All rows are made from the same 11 directions, up to rounding. Whole rows:
In the rows, zero is written as 128.
[[103  69  74 159 114 105 135 188 163 144 177  74 136 135 155 131  90 100
  170]
 [124 148 128 104 120 125 157 131 116 107  88 123  63 117 139 113 114 122
   92]
 [ 71 170 142 117 157 135 170 124 148 124 147 157  92 157 148 131 126 120
  133]
 [ 81  79 106  63 102 134 173  98  98  98 179  60 162 112 147 128 108  85
  100]
 [122 129 122 184 146 142  90 169 121 164 109 111 146 129 128 116  78 139
  126]
 [129 132  85 104 143 146  67 130  82 124 125 167 158 181 148 120  99 166
  140]
 [ 43 107  95 136 130 108 130 144 159 130 125  77  94 110  93 113 111  85
  131]
 [112 135 139 129  89 136 166 143 127 139 127 106  99 116 150 148 114  89
   77]
 [ 90 104 176 131  83 131 166 123 165 134 131 116 151 144 124 168 141  45
  173]
 [139 133  94 150 112 146  54 128 110 134 105 169 146 130 111 160 165 148
  110]
 [188 178 151 148  92 122  98 106 142 120 121 104 154 117 144 154 193 184
   88]
 [ 65 141  86 140 100 117 101 121 155 111 126  68 114  99 110 148 171 123
   82]
 [111 142 134 133 125 126 141 118 154  75  83 116 107 120 140 141 165 130
  157]]

Rows cut short, each followed by the rest of it:
[141 146  87 138 151 136 132 153 142  98 160 180 121 171 202 155 149] -> [177 171]
[198 165 208 130 135 110 145  95 174 131 135 198 142 160 117 144 198] -> [150 197]
[148 115  96 131 149 129 107 132 121 123 130 185 117 127 117 133 150] -> [147 147]
[ 98 144 159 122 142 120 142 102 157 128 139 138 131 137 102 129 154] -> [115 154]
[149 107 155 111 101 123 181 139 128 132 144 106 128 135 159 128  98] -> [ 95 135]
[147 140 114  99  68 128 125 118 113 127 150 112 133 136 157 157 149] -> [129  68]
[164 107 128 126 108 117  96 125 125 122  72 158 112 119  86 127 149] -> [116 151]
[165 128 124 203 142 138 149 144 153  96 100 107 106  39 140 153 185] -> [158 107]
[ 86 124 111 142 145 120 165 163 153 124 146  94 100 135 161 116  90] -> [116 145]
[136 120 132  84 121  91 173 113 145 105 126 110  75 114 114 100 138] -> [115 132]
[127 175 170 140 147 167 167 127  90 149 163  72 165 118 189 118  70] -> [159  44]
[138 135 192  67 108 110 132  74 131 119 138  97 191 179 120 107 124] -> [121 175]
[175 101 119  76 110 112 107 116  84 130 116 114 139 137 115  89  91] -> [136 118]
[150 134 170 125 135 166 112 101  75 149 128 124 197 124 126 124 100] -> [138  94]
[151 151 114 181 123 165  69 139  95 157 130 123 175 105 139 155 133] -> [170  57]
[ 74 135 131  97 168 177 129  67  81  83 118 152 163 104 114 138 152] -> [132 106]
[101 184 174 112 142 117 149 106 139 138  72 155  44 115  73 100 135] -> [111  90]
[ 55 116  98 201 167 141 160 175 163 178 170 158  72  77  98 152 130] -> [83 97]
[130  52 139 195 146 190 180 155 104 119 134 116 183  54 159 170 107] -> [ 82 141]
[140 104 143 132  66 131 126 147 126 139 102 104 143 141 142 151 110] -> [ 82 131]
[ 68 116 151 109 101 131  90 125 115 152  67 117 136 164  76 112  76] -> [ 62 147]
[ 65 151 115 144 156 120 100 104 153 146 135 139 105  96  54 126 173] -> [125  97]
[134 136 155 123 135 106 143 107 148 116 112  96 116 103 100 105 145] -> [133 132]
[ 71 177 134 126  93 107  92 132 162 142  94  96 103 172 113 127 125] -> [114 119]
[139 154 162 114 105 112 101 139 122 121  36  93 110 170 129  88  72] -> [128 153]
[107 160 108  82 150 105 125  99 134  89 126 121  99 145 128  99 146] -> [166 132]
[115 140 151  80 119 137 134  45 132  55 126 126 176 122 123 158 219] -> [140 150]
[ 93  60 144 109 134 126 132 110 106 159 136  95 162  94  52  96  83] -> [ 61 134]
[ 64 111 170 177 180 196 163 138 108 141 108 168 156 110 126 149  86] -> [ 73 153]
[132 140 114  79 128 125 113 121  92 100  71 142  90 152 131  96  97] -> [140 123]
[135 104 122  84 122 129 145 113 103  76  88 118 121 130 143 112 114] -> [121 155]
[208 100 105 130 127  89 104 135 143  99 124  97 144 121 137 103 146] -> [182 178]
[ 98 124  89 165 162  98 128 173 162 194 201 115  94 116 102 102  99] -> [131 103]
[160 119 126 102  85 132 132 104 111  97 137  93 162 116 157 149 156] -> [137 102]
[145 138 116  91 151 112 162 102 133  63 118 122  92 111 148 108 160] -> [166 141]
[165 165 182 151 152 132 144 118 134 131 105 127 126 111 128 114 133] -> [158 121]
[ 94 155 154 185 162 143 127 129 173 105 132  96 181 141 162 147 148] -> [156 189]
[133 136 165  86 122 106 175  89 148 147 183 159 113 130  97 130 166] -> [103 119]
[135 193 136 132 133 127  87 113 135 124 108 142 126 156 133 129 156] -> [181 112]
[ 95 162 145 158 131 115 161 124 181 141 173  96 116 107 128 145 167] -> [128 103]
[130  86 144  94 121 112 135 106 132 126 136 136 151 140  94 117 129] -> [ 93 182]
[112  89 102 120 136 131 145 134 119 115  90 186  63  93  86 132 140] -> [ 81 136]
[103 134  97 149 181  98 131 148 171 102 138  90 107 128 139  92 122] -> [171 180]
[ 98 121 126 167 132 167 132 140 108 115  75 123 114  78 125 148 122] -> [103  94]
[110 163 154 122 107 132 113 125 138 133  93 158 115 172 127 143 134] -> [112 140]
[175 127 117 140 139  74 154 152 158 140 146  65  75  84 119  76 115] -> [163 103]
[ 80 161 135 164 133 150 130 176 153 139 106 175 108 198 178 158  97] -> [108 179]
[140  86 104 150 115 104 112 167 145 155 112 137  98 121  95 119 111] -> [ 97 156]
[105 125 118 115 116 117 100 134 116 191 148 146 111 138  74 114 102] -> [98 85]
[104 171 142  83 102 134  91  81 102 122 117  96 160 153 119 123 133] -> [144  78]
[139 140  99 151  91 121  75 140 139 125 121  93 150 137 144 149 151] -> [156 114]
[143 169 144 125  95 123 117 150 129 132  95 112 114 178 172 126  97] -> [141 123]
[190 105 137 154  86 141 104 156  88 160  83 111 133  96 122 129  92] -> [115  76]
[133 153 122 112 125 107 113 115 133 154 156 133 111 130 101 116 144] -> [146  87]
[ 74 172 145 101 142 131 135  84 145 106 131 148 119 145 114 138 172] -> [130 127]
[ 65 139 104 168 171 127 126 151 164 150 149 161  94 126 104 134 137] -> [118 142]
[122 148 105 111 146 142  78  95 106  69  92 117 164 140 143 124 152] -> [185 145]
[112 148 122 167 130  93 117 161 180 144  91 115  60 118  95 111 133] -> [124 138]
[158 100  79 120 105 132  86 154  88 135 110 137 125 134 136 125  98] -> [135 108]
[ 65 143 136 125 168 121 141 123 142 140 140 109 114 132 103  96 100] -> [118 133]
[100  99 110 150 147 122 147 142 151 142 207  73 174 119 147 127 113] -> [129 144]
[138  84 101 125  88 139 180 145 120 141 216 104 150 103 177 171 131] -> [97 83]
[129 105  94 121  79  73 137 170 199 113 153 106 106 191 170 143 140] -> [109 217]
[116 141 173 124 118 105 174 112 179 135 175  97 142 140 133 134 151] -> [110 153]
[114 140 172 105 104 126 120 108 123 130  67 126 118 143  92 116 116] -> [ 92 133]
